There are 9 hidden switches. A switch that is on adds its own fixed numbers to the row, and there is some noise. The rows also spread widely along 15 directions, which tell nothing about the answers.
Some rows, each with its switches (1 for on, 0 for off) after it:
[4.68 -2.26 1.94 -0.55 -0.48 -1.30 2.12 -5.23 1.98 3.63 0.68 1.20 1.39 -2.33 0.29 0.85 -1.76 1.95 -2.55 3.94 0.62 -0.12 1.10 -0.56 2.71 0.42 2.93 -1.16 -1.20 2.19 -1.98 -4.34 -2.34 -1.52 -0.06] | 1 0 0 0 0 0 0 0 0
[-2.66 3.21 0.25 1.12 -1.17 -0.79 -0.57 -2.59 2.22 2.73 2.04 -4.01 -0.42 -0.74 -0.59 -0.34 -4.56 -2.82 0.47 1.39 0.48 -2.68 -0.48 3.65 2.17 -0.59 2.98 0.50 0.62 -2.05 -3.76 1.11 -3.03 -2.66 -2.93] | 1 0 0 0 0 0 0 1 0
[-0.68 1.80 -2.52 -0.11 2.31 -3.25 0.98 3.56 -0.04 -4.69 1.09 0.64 1.40 2.20 2.83 2.06 0.57 -3.29 1.98 -0.73 -4.97 0.39 -3.09 0.40 0.36 2.83 0.94 0.19 -0.15 -1.29 1.01 -0.77 2.02 -3.44 3.59] | 0 0 0 0 1 0 0 0 0
[-2.48 -0.13 -1.68 1.66 2.91 1.50 1.23 3.16 -1.52 -1.05 1.19 -0.28 -2.29 0.98 -0.70 -0.72 2.37 -1.41 2.82 -2.41 -1.07 -1.13 -3.33 4.06 1.54 0.57 1.29 0.17 1.86 0.51 -0.55 2.33 1.04 -2.03 -0.66] | 1 0 1 0 0 1 1 0 0
[-0.35 -1.52 -0.28 -1.20 0.94 0.75 0.26 1.76 1.73 0.67 0.50 5.69 -1.90 0.92 2.10 0.65 2.37 1.66 2.82 2.52 0.59 -1.39 -0.12 0.66 -0.16 2.10 3.39 1.25 0.52 1.23 -1.40 -1.24 -2.09 1.50 1.52] | 0 1 1 1 1 0 1 0 0
[2.50 2.44 0.67 -0.92 -1.28 1.91 -4.54 -2.46 1.70 5.14 1.50 -0.47 -2.21 -2.04 -0.86 2.82 -0.13 -0.58 -3.50 3.51 -1.05 0.75 2.40 -1.27 2.61 1.09 0.93 -0.38 -0.09 -0.47 -0.85 -4.54 -3.79 1.33 2.46] | 1 0 0 1 0 1 1 1 0
[-2.79 -0.66 -1.16 -1.16 -1.26 1.05 -0.44 -2.19 1.92 3.69 1.78 6.44 -2.97 0.32 0.94 -0.02 3.36 0.75 3.40 1.65 -2.85 -2.58 -0.76 2.77 1.37 0.76 1.10 -0.10 1.27 0.46 -2.13 -1.52 -4.24 1.14 3.41] | 1 1 1 0 0 1 1 0 0
[-0.93 -2.49 -2.84 -0.82 -0.43 -0.44 2.54 -0.70 -0.12 -0.97 3.16 1.78 -0.95 1.16 -0.02 -1.66 4.60 -0.01 1.75 -1.27 -4.62 3.00 -1.44 2.40 3.04 1.18 -1.35 -1.16 -0.15 2.14 -1.69 -0.96 0.80 0.19 2.71] | 0 1 1 0 0 0 0 1 0
[2.51 -1.96 0.75 0.48 -1.62 0.34 -1.80 -0.88 0.62 0.82 2.10 -2.64 -3.38 -0.59 -4.03 2.78 -2.48 0.58 -0.80 0.51 -0.01 0.67 0.10 1.68 1.44 1.47 -0.88 1.26 0.95 2.52 -1.10 -1.11 -1.58 -1.11 2.13] | 1 1 1 1 0 0 0 1 0
[0.54 -4.98 -0.19 0.28 -1.34 -3.30 0.80 -2.36 -1.75 -0.96 -0.14 3.02 -1.94 0.01 -0.94 0.84 -1.69 2.04 5.64 3.57 -0.25 -0.46 -1.89 4.66 -0.56 1.79 0.51 -0.27 1.14 4.34 -1.58 -4.11 -0.48 -1.63 3.33] | 1 0 1 1 1 0 1 1 1
[-0.76 -1.65 -0.33 -1.99 0.21 1.24 2.11 4.69 2.01 -2.03 2.11 1.43 -0.88 1.12 -0.54 0.43 0.60 2.03 1.83 -0.47 -0.09 2.21 -0.24 3.76 0.79 4.24 1.78 0.80 0.73 2.15 -0.35 1.71 -0.41 -0.88 3.58] | 1 1 1 0 1 0 0 0 1
[-2.52 2.55 -2.43 -2.06 -1.12 -1.99 -4.04 0.79 -1.03 -0.09 0.92 1.05 -0.48 -0.30 1.22 1.47 -3.14 -0.93 3.74 4.14 -0.56 -2.63 0.08 2.07 -1.66 4.77 0.81 -1.47 0.29 -0.32 -0.59 -4.23 -0.03 0.70 3.90] | 1 0 1 0 0 1 1 0 1
[-1.54 3.48 -2.43 -3.54 -0.72 -0.18 -3.10 -1.57 0.28 2.22 0.40 -0.34 -3.84 -2.57 0.31 -0.30 -0.92 -1.77 -0.61 2.26 1.25 -4.92 -1.05 -0.99 -0.94 -0.47 0.12 -0.71 1.69 -1.44 -2.86 -4.04 -2.53 -0.33 0.38] | 1 0 1 0 0 0 1 0 0
[-3.24 1.39 -1.12 -1.72 -4.99 -3.19 3.22 -3.63 2.01 1.72 4.39 1.11 -0.54 -1.21 -0.44 -3.08 -3.94 0.14 1.10 1.26 0.00 1.43 2.16 5.74 0.96 0.48 1.38 0.15 -1.89 -0.89 -3.84 0.77 -2.28 0.09 0.98] | 1 1 0 1 0 0 1 1 0
[-1.28 3.36 -1.26 -2.25 -3.23 -1.13 -2.44 -1.30 -1.39 0.37 1.40 -2.83 -1.72 -2.92 -1.90 -2.47 -3.63 0.27 -2.47 3.18 1.39 -0.04 2.56 3.51 0.00 -0.77 -0.16 -0.95 0.45 -0.54 -2.47 -2.23 -2.87 0.19 -0.75] | 1 0 1 0 1 0 0 1 1
[-1.50 2.72 -1.33 -2.48 1.07 0.60 -3.03 -1.99 -0.81 0.86 6.00 0.42 -2.21 1.53 -0.93 -0.28 -2.39 -2.47 -1.61 -2.74 -0.29 -0.94 -0.46 -0.85 -0.97 -0.34 -1.29 0.48 -4.64 -1.32 1.53 0.18 -0.31 -5.72 2.13] | 1 1 1 1 1 1 0 0 0
[-3.38 -5.31 -0.06 2.92 -0.58 -0.82 0.81 -3.41 -1.52 3.56 1.80 5.92 -0.68 1.00 -3.04 0.48 -2.92 1.86 3.91 3.01 -2.41 -4.75 0.97 4.87 0.89 -1.87 2.16 0.33 -2.53 4.44 -1.28 1.18 -6.31 -3.53 3.98] | 1 0 1 0 1 1 1 1 1
[0.33 -2.48 3.98 2.12 1.27 -0.93 -0.36 1.14 -0.22 -1.11 0.02 7.85 -3.03 1.67 -1.04 3.82 0.73 0.16 3.08 -0.99 -2.74 -0.82 -1.48 2.11 -1.49 0.41 0.70 3.76 -1.21 2.45 2.77 -0.16 -1.28 -2.24 5.38] | 1 0 0 1 1 0 0 1 1
[-1.16 -0.30 -0.40 0.83 0.53 1.82 -0.92 -0.01 -0.35 2.26 2.38 2.66 -0.63 0.34 -0.81 0.36 0.00 0.71 0.85 1.80 -1.74 -0.31 1.18 2.57 2.05 0.48 2.47 -0.05 -1.26 1.19 -0.71 -0.09 -2.76 -1.04 1.49] | 1 1 0 0 0 0 1 0 1
[-0.28 -1.58 1.24 1.94 3.54 1.08 -0.91 1.28 1.66 1.38 2.49 2.67 -0.75 2.99 0.32 2.94 0.12 -1.99 2.42 -0.42 -0.55 -2.24 -1.22 -0.57 0.99 1.32 2.20 1.87 -2.23 1.30 0.27 0.69 -0.66 -2.38 1.52] | 0 0 1 0 0 1 1 1 0
[-2.98 4.89 -1.35 -1.03 -2.55 -4.88 0.07 -0.45 -1.69 -2.70 0.54 2.55 -0.04 -1.52 0.90 -1.15 -2.12 -1.51 -0.16 1.86 -2.63 0.01 -0.51 3.93 -1.38 -0.30 -0.94 -0.99 0.67 -2.56 0.11 -1.68 -1.53 -2.68 3.61] | 1 1 0 0 1 1 0 1 0
[0.89 0.33 -2.38 -2.95 0.65 2.02 0.23 -4.13 0.39 3.05 3.03 -1.29 -2.37 -0.86 -0.87 -2.37 2.36 -0.26 -0.79 -1.13 -1.25 -0.16 -1.96 -0.17 2.41 0.24 -0.84 -2.80 0.65 1.12 -2.01 -2.93 0.42 -2.70 0.28] | 0 0 0 1 0 1 1 0 0
[1.18 -0.35 2.66 -2.62 1.02 -3.07 -1.59 -1.34 0.22 -2.56 0.97 7.16 -2.41 1.53 0.74 1.97 -3.06 0.39 4.50 1.49 2.90 -2.83 -2.63 0.19 -4.90 2.06 -0.97 1.70 -1.19 1.62 1.10 -4.64 1.18 -5.04 3.66] | 1 1 1 0 0 0 1 0 1
[-1.32 1.25 -3.08 -1.54 1.39 -0.07 -1.16 0.77 -2.50 -0.23 0.24 3.03 -1.74 -1.14 -0.33 -0.43 1.22 -0.37 -1.01 2.27 -2.91 -1.71 -0.51 -0.51 1.08 -0.66 -0.18 -1.98 1.04 1.06 -0.27 -3.16 -2.84 -2.98 4.90] | 1 0 1 1 0 0 1 1 1
[2.49 2.44 1.01 -1.85 0.82 -3.82 -0.81 -2.12 4.62 -0.86 2.62 0.90 -4.69 2.68 4.98 4.01 2.17 -8.32 1.07 -1.53 0.22 0.37 -5.15 -3.24 0.91 -1.72 1.48 4.98 -1.00 -4.34 -2.90 -4.09 0.37 -3.63 -1.27] | 1 1 0 0 0 0 1 1 0
[0.96 -0.36 -1.54 -2.11 -1.34 0.77 -3.07 0.13 2.33 -0.23 2.65 2.70 -1.29 3.34 0.31 -0.01 -1.04 1.02 2.15 3.88 -2.41 0.79 2.20 2.17 0.44 3.00 1.17 0.82 -0.66 1.33 -0.80 -2.13 -3.54 0.36 3.34] | 0 0 0 1 0 1 1 0 1
[0.54 3.64 -0.03 -1.52 -1.43 -1.22 1.97 0.33 2.55 1.58 0.20 0.40 -0.17 -3.26 0.83 1.65 1.04 -1.01 -3.58 1.70 -3.16 1.93 0.39 0.44 3.71 1.49 1.23 -1.55 2.35 -1.50 -2.07 -2.73 -2.65 0.05 3.60] | 1 0 1 0 0 0 1 1 0
[-0.67 0.66 3.73 0.16 -1.62 2.02 -5.13 -4.99 2.20 5.24 0.00 3.05 -5.51 -0.44 -2.34 2.43 0.83 1.08 4.10 1.56 -0.87 -3.78 -2.13 3.17 -0.62 0.86 -1.59 0.08 3.15 1.30 -1.16 -4.20 -3.40 0.53 1.20] | 0 0 1 0 1 0 1 1 0
[0.56 -0.02 4.54 -1.34 0.74 2.61 -2.58 1.00 1.73 0.97 2.11 5.45 0.01 1.06 -2.90 1.25 -2.95 4.10 1.41 1.09 1.70 0.08 2.00 1.76 -2.62 5.02 -0.25 -0.14 -1.35 3.33 3.07 -0.63 -0.21 -2.31 5.25] | 0 1 0 1 0 1 0 1 1

New rows. What belongs after each?
[1.34 -0.92 -0.65 -3.09 -0.98 -1.88 2.10 1.43 3.16 -1.36 0.16 2.94 -0.98 -0.54 1.01 0.86 -0.10 1.76 1.37 2.52 0.71 -0.87 -0.81 0.19 -0.38 3.46 1.05 -0.19 2.16 1.48 -2.38 -2.89 -1.02 -0.27 3.25] | 0 1 1 0 0 0 1 0 0
[-1.10 1.15 -2.09 -1.97 -2.29 -1.60 2.42 -4.03 1.98 2.74 3.18 -0.26 0.03 -1.23 2.27 -0.01 1.40 -1.25 0.92 1.85 -2.88 2.76 -1.29 2.57 4.59 1.65 1.85 -2.45 0.81 -1.10 -3.49 -3.18 -1.51 -1.53 2.15] | 1 1 1 1 1 0 1 1 0
[-1.32 3.35 -1.77 -2.88 -2.80 -1.69 -2.09 -2.15 -1.21 -0.24 0.77 -0.97 -2.00 -2.30 -0.79 -1.94 -0.44 0.30 0.01 2.70 -1.50 0.51 -0.17 3.66 -0.42 0.92 -1.80 -2.25 2.25 -0.46 -0.82 -4.16 -1.03 0.67 1.87] | 1 0 0 0 1 0 0 1 0
[-1.36 0.09 -1.52 -3.71 -2.25 -3.39 1.69 0.61 2.92 1.75 -0.56 2.54 -3.24 -3.16 2.46 1.33 -0.52 -1.61 1.82 1.95 2.68 -4.37 -0.80 -1.12 -1.85 1.74 3.19 1.99 0.50 -1.11 -4.14 -2.93 -0.75 4.06 1.64] | 1 0 0 0 0 0 1 0 0
[-1.71 -2.81 -1.76 -2.48 0.25 0.15 -0.68 -2.34 0.63 2.36 2.15 4.99 -4.51 0.22 0.01 -0.08 4.10 -0.91 2.05 -0.56 -2.44 -3.46 -2.12 -1.20 0.10 -1.19 -1.24 0.68 -0.66 1.97 -1.48 -3.13 -2.07 0.47 3.75] | 1 0 1 0 0 0 0 1 0
[-1.36 1.34 -0.47 -2.58 0.45 0.74 3.48 -1.32 1.42 4.50 1.66 -0.85 -0.97 -4.19 1.43 -0.55 2.39 -0.91 -1.19 -0.97 0.99 0.70 -1.61 0.08 3.38 1.44 3.18 -2.27 0.48 -0.68 -3.06 -1.58 0.79 -0.11 0.31] | 1 0 1 1 1 0 1 1 0
[0.44 -1.01 -2.50 -1.74 -0.12 -1.63 3.08 -1.63 1.50 1.26 0.34 1.83 -0.01 -1.58 3.62 -0.02 3.31 -1.51 0.91 2.06 -3.26 0.01 -1.75 0.08 3.83 1.03 3.95 -0.85 0.73 -0.27 -3.60 -3.32 -0.93 0.31 1.41] | 1 0 0 1 0 0 0 0 1
[-0.38 -1.61 0.39 0.74 1.45 -0.73 1.67 -0.79 -1.01 1.73 1.06 3.23 0.89 -0.89 -1.36 0.28 -1.05 0.48 0.46 0.81 -0.79 -1.61 0.22 0.37 0.47 0.85 1.09 -1.33 -2.24 2.82 -0.25 -1.16 -0.02 -3.15 3.01] | 0 0 0 0 0 1 1 1 1
[3.01 0.01 -2.96 -1.39 -0.53 -1.01 -0.74 -0.75 2.75 0.23 4.31 -3.19 -3.43 2.29 1.81 2.73 1.75 -5.03 -1.50 -0.64 -3.28 2.67 -1.11 -1.41 4.43 0.15 1.49 2.29 -1.23 -1.52 -2.95 -1.95 -1.76 -1.21 0.98] | 1 0 1 1 0 1 1 0 0
[-4.92 -2.74 -3.98 -1.77 -0.03 -3.47 0.31 0.57 -1.94 0.83 0.86 4.00 -2.10 -0.81 2.13 0.90 0.56 -2.59 5.69 1.33 0.84 -5.07 -2.85 0.07 -1.77 0.95 1.76 0.34 -1.41 0.87 -2.75 -2.41 0.57 -0.21 3.66] | 1 1 1 0 1 1 1 1 1
[-3.29 -1.57 -4.18 -3.18 -3.20 0.65 3.24 -2.60 -0.28 4.16 1.32 0.46 -1.45 -4.17 -0.79 -4.27 1.94 2.84 1.01 1.43 -1.04 -1.49 0.30 4.22 2.08 1.33 1.48 -3.50 1.65 1.67 -3.56 -0.94 -1.85 2.87 1.72] | 1 0 0 1 1 1 0 0 0
[0.63 1.34 2.50 0.33 -0.31 -0.08 1.39 0.16 3.84 0.68 2.37 0.55 0.21 1.40 -0.25 0.58 -1.57 -0.57 0.52 0.25 -0.21 1.67 0.37 3.21 1.78 1.95 2.00 1.05 -0.27 -0.23 -1.05 1.07 -1.35 -1.61 0.25] | 0 0 0 0 0 1 1 1 0
[-0.95 -2.50 -0.75 -0.92 -0.65 1.60 0.73 1.61 2.59 0.53 3.57 1.88 -3.16 2.87 -2.11 1.06 1.62 -0.26 2.10 -0.82 -4.11 1.64 -0.34 3.42 2.32 1.33 0.13 1.49 -0.05 2.51 -1.03 0.98 -3.01 -0.91 5.23] | 1 0 0 0 0 0 1 1 1
[-3.99 -0.28 -2.82 1.09 0.58 -0.63 0.21 3.13 -0.81 1.22 -0.39 1.06 -2.13 -2.29 -0.86 1.59 -0.14 -2.35 -0.71 0.49 -2.21 -5.33 -0.18 -0.41 1.15 -1.48 2.57 1.43 0.38 0.34 -2.74 1.42 -3.67 0.04 2.93] | 1 0 1 0 0 0 0 1 1
[-3.18 1.35 2.28 0.75 -0.50 1.54 -0.88 -1.51 0.54 5.00 1.19 1.13 -2.89 -2.78 -3.36 0.44 -3.03 0.04 0.31 0.01 2.02 -4.59 0.62 2.55 -0.70 -0.71 1.40 0.72 -0.25 0.47 -1.39 1.13 -2.48 -0.21 0.04] | 1 0 0 0 0 0 1 1 0
[-0.98 5.52 -0.77 -1.51 -0.54 -3.36 -0.63 -0.17 -3.24 -2.48 -0.81 1.21 0.12 -3.28 0.82 -2.60 -0.57 -0.64 -2.35 1.51 -0.49 -0.06 -0.32 1.55 -1.47 -0.46 -1.59 -2.31 1.06 -1.98 0.27 -2.88 0.82 -1.41 0.36] | 0 0 1 0 1 1 0 1 0
[-1.77 4.79 -1.16 -4.45 -1.72 3.11 -6.47 -4.12 1.03 1.74 5.27 1.05 -4.03 2.79 0.80 -4.13 2.38 -1.67 1.08 1.16 -1.75 2.82 0.51 3.89 0.71 -0.47 -1.42 -0.06 -1.01 -2.04 -0.12 -3.18 -3.29 -0.48 -0.32] | 1 0 0 1 1 1 0 1 1
[2.50 -0.35 1.36 0.45 -0.01 -1.88 0.57 -1.05 0.49 -1.55 -0.21 -0.79 -0.96 -0.29 -1.24 1.38 -0.92 0.57 1.58 1.37 -0.96 1.21 -2.46 2.82 1.01 2.47 -1.02 -1.19 3.09 2.04 -1.03 -3.54 0.92 -2.65 1.48] | 0 0 1 0 0 0 1 1 0
[-2.68 -1.58 -0.24 -0.11 0.83 0.29 -0.66 2.51 1.93 0.43 -0.52 0.70 -2.57 0.45 -0.48 2.00 -0.54 -0.71 4.55 1.35 1.90 -4.54 -3.44 2.18 -1.15 1.73 2.54 1.60 2.89 1.10 -1.80 0.30 -1.39 -1.47 1.24] | 1 1 0 0 1 0 0 1 0
[1.22 -2.79 -3.87 -5.31 -3.71 -3.50 -1.99 -3.08 3.33 1.69 3.65 1.79 -3.71 1.54 4.16 -0.19 0.67 -2.61 2.65 5.09 3.39 -0.31 0.89 -1.68 -0.16 0.92 1.70 2.74 -2.59 -0.21 -5.50 -6.04 -2.46 4.52 0.19] | 1 1 1 0 0 1 1 1 0
[3.94 -1.09 4.99 -1.15 0.79 2.68 -1.45 -2.97 4.77 2.36 3.85 2.51 -2.57 2.84 -0.39 2.28 1.89 0.54 0.06 -0.49 -0.42 3.68 -0.33 1.48 2.40 1.22 0.43 2.16 -1.45 1.45 0.83 -2.15 -2.37 -2.04 1.09] | 1 0 1 0 1 0 0 1 0
[1.77 -2.10 1.18 -0.20 -0.64 -5.27 6.06 -0.98 -0.27 -2.43 1.59 3.28 1.38 -1.17 1.62 0.74 -0.14 -0.52 0.03 -1.26 -2.43 3.51 -0.87 2.54 1.76 1.57 1.45 0.53 -2.96 0.99 -0.42 -0.74 1.97 -2.82 3.04] | 1 0 1 0 1 1 0 0 1
[-1.04 -0.34 0.65 0.13 0.49 -3.63 1.44 3.27 1.17 -2.15 -2.27 4.83 -1.79 -1.07 -0.15 4.35 -3.43 0.20 2.72 2.12 0.51 -5.67 -2.70 0.42 -2.73 2.06 1.50 1.39 2.89 0.94 -0.83 -1.08 -1.96 -3.50 5.45] | 1 1 1 0 0 0 1 0 0
[-2.80 2.32 -1.97 -3.16 1.11 2.82 0.12 1.63 2.23 2.03 3.20 3.40 -0.72 0.36 -1.03 -1.19 -0.21 0.87 -3.15 0.64 -1.06 -2.05 1.44 -1.24 1.00 -0.47 0.88 -1.41 -0.37 0.38 -0.60 1.57 -5.89 -4.91 5.10] | 0 1 1 1 1 1 1 1 0
[-1.94 0.18 -1.70 0.55 -0.02 -0.76 0.60 -0.22 -1.23 1.29 0.32 0.42 -0.34 -1.73 -0.24 -0.76 -0.04 -0.71 -0.70 2.05 -1.65 -1.75 0.19 2.04 1.85 -1.37 2.02 -0.38 0.10 0.06 -1.48 -0.38 -2.94 -0.15 0.62] | 1 0 0 0 1 0 0 1 0
[1.83 1.46 2.02 -0.36 2.69 2.99 -3.73 0.17 0.83 -0.29 1.94 2.75 -0.74 2.85 -1.76 2.02 -0.65 1.70 -0.27 1.26 -3.19 0.24 -0.52 1.64 0.17 1.63 -0.79 -0.43 0.49 1.88 3.91 -1.81 -3.11 -5.39 4.46] | 1 0 0 0 1 0 0 0 0
[0.33 -1.91 -2.62 -1.02 -0.19 -1.17 4.01 1.83 -0.04 -0.59 0.16 -0.77 -2.02 -2.58 0.06 -1.03 0.10 -0.06 -0.93 1.07 1.78 -0.71 -0.93 1.11 2.32 -0.44 3.30 0.11 1.73 1.26 -4.59 0.07 -1.35 -1.75 -0.58] | 1 1 1 1 0 0 1 0 1
[0.53 -0.32 0.57 -2.95 -1.72 -2.41 5.36 -1.10 1.76 0.03 0.64 5.28 -4.00 -2.61 0.16 -1.93 2.47 0.25 -1.47 -1.21 -0.09 0.84 -0.65 1.26 0.31 -2.09 0.36 1.76 0.50 0.35 -2.53 -0.91 -2.00 0.33 2.02] | 1 0 0 1 0 0 1 1 0
[-1.73 0.44 2.15 -3.38 -0.33 -0.27 0.90 3.23 3.99 0.17 3.93 1.80 -2.05 1.26 -0.11 1.98 -1.92 -0.97 2.55 -2.16 2.36 1.72 0.14 1.70 -1.95 4.43 1.85 3.03 -3.23 0.30 0.19 0.73 1.26 -0.14 3.76] | 1 0 0 0 1 0 1 1 1
[2.08 -0.25 2.16 -1.00 -0.99 -1.24 -3.42 -2.99 -0.07 -0.56 2.62 0.93 -4.11 1.45 -2.49 1.32 -2.90 -0.30 1.24 0.10 0.25 0.57 -0.35 1.72 -1.58 0.03 -2.16 1.87 -1.44 1.76 -0.06 -3.11 -0.74 -3.11 1.44] | 0 0 1 1 1 0 1 1 1
[1.23 -0.96 1.24 -1.00 1.12 -1.69 3.19 -2.61 3.22 -0.20 2.07 2.53 0.64 1.39 2.19 -0.45 0.41 -0.95 1.57 1.21 -0.55 0.36 -2.30 1.18 2.58 0.27 2.31 0.28 0.03 0.69 -2.06 -1.74 -1.77 -4.09 0.14] | 1 0 1 0 0 0 0 1 0
[2.96 -1.12 1.81 1.16 -1.86 -2.29 -0.84 -3.16 -0.38 -0.02 2.27 1.53 -0.74 0.16 0.05 0.85 0.31 -0.55 0.28 1.38 -1.50 3.96 1.36 2.13 1.71 0.90 0.01 1.36 -2.76 1.00 -0.88 -3.12 1.14 1.53 -0.25] | 0 1 0 0 0 0 0 1 1
[1.14 3.97 0.61 -2.73 -1.03 0.04 -4.67 2.11 2.19 0.06 1.04 1.88 -2.63 0.57 1.58 2.38 1.15 -1.29 -0.52 2.59 -0.45 1.75 1.25 -0.58 -0.84 3.14 -0.18 1.11 -0.02 -1.66 0.46 -4.19 -1.43 2.89 3.17] | 0 0 1 0 1 1 1 1 0
[-2.76 -0.09 -2.68 -0.17 0.49 -1.21 -1.12 -2.63 -3.62 -0.78 2.35 2.77 -0.11 0.94 -0.68 -1.99 -1.10 0.97 3.38 1.30 -2.78 -1.78 -1.89 4.24 -0.32 0.65 -0.96 -2.73 -0.10 1.23 0.96 -1.34 -0.90 -4.99 2.82] | 1 1 1 1 1 1 0 0 0
[2.34 -0.82 0.48 -3.69 -1.64 -0.14 -2.41 0.18 5.64 1.57 3.91 -0.22 -2.33 2.21 2.38 4.96 0.47 -2.36 2.70 1.89 0.20 3.39 -0.52 -0.78 2.09 5.60 1.62 1.87 -0.98 0.12 -2.46 -4.91 -0.12 1.50 3.76] | 1 1 1 0 0 0 1 1 1
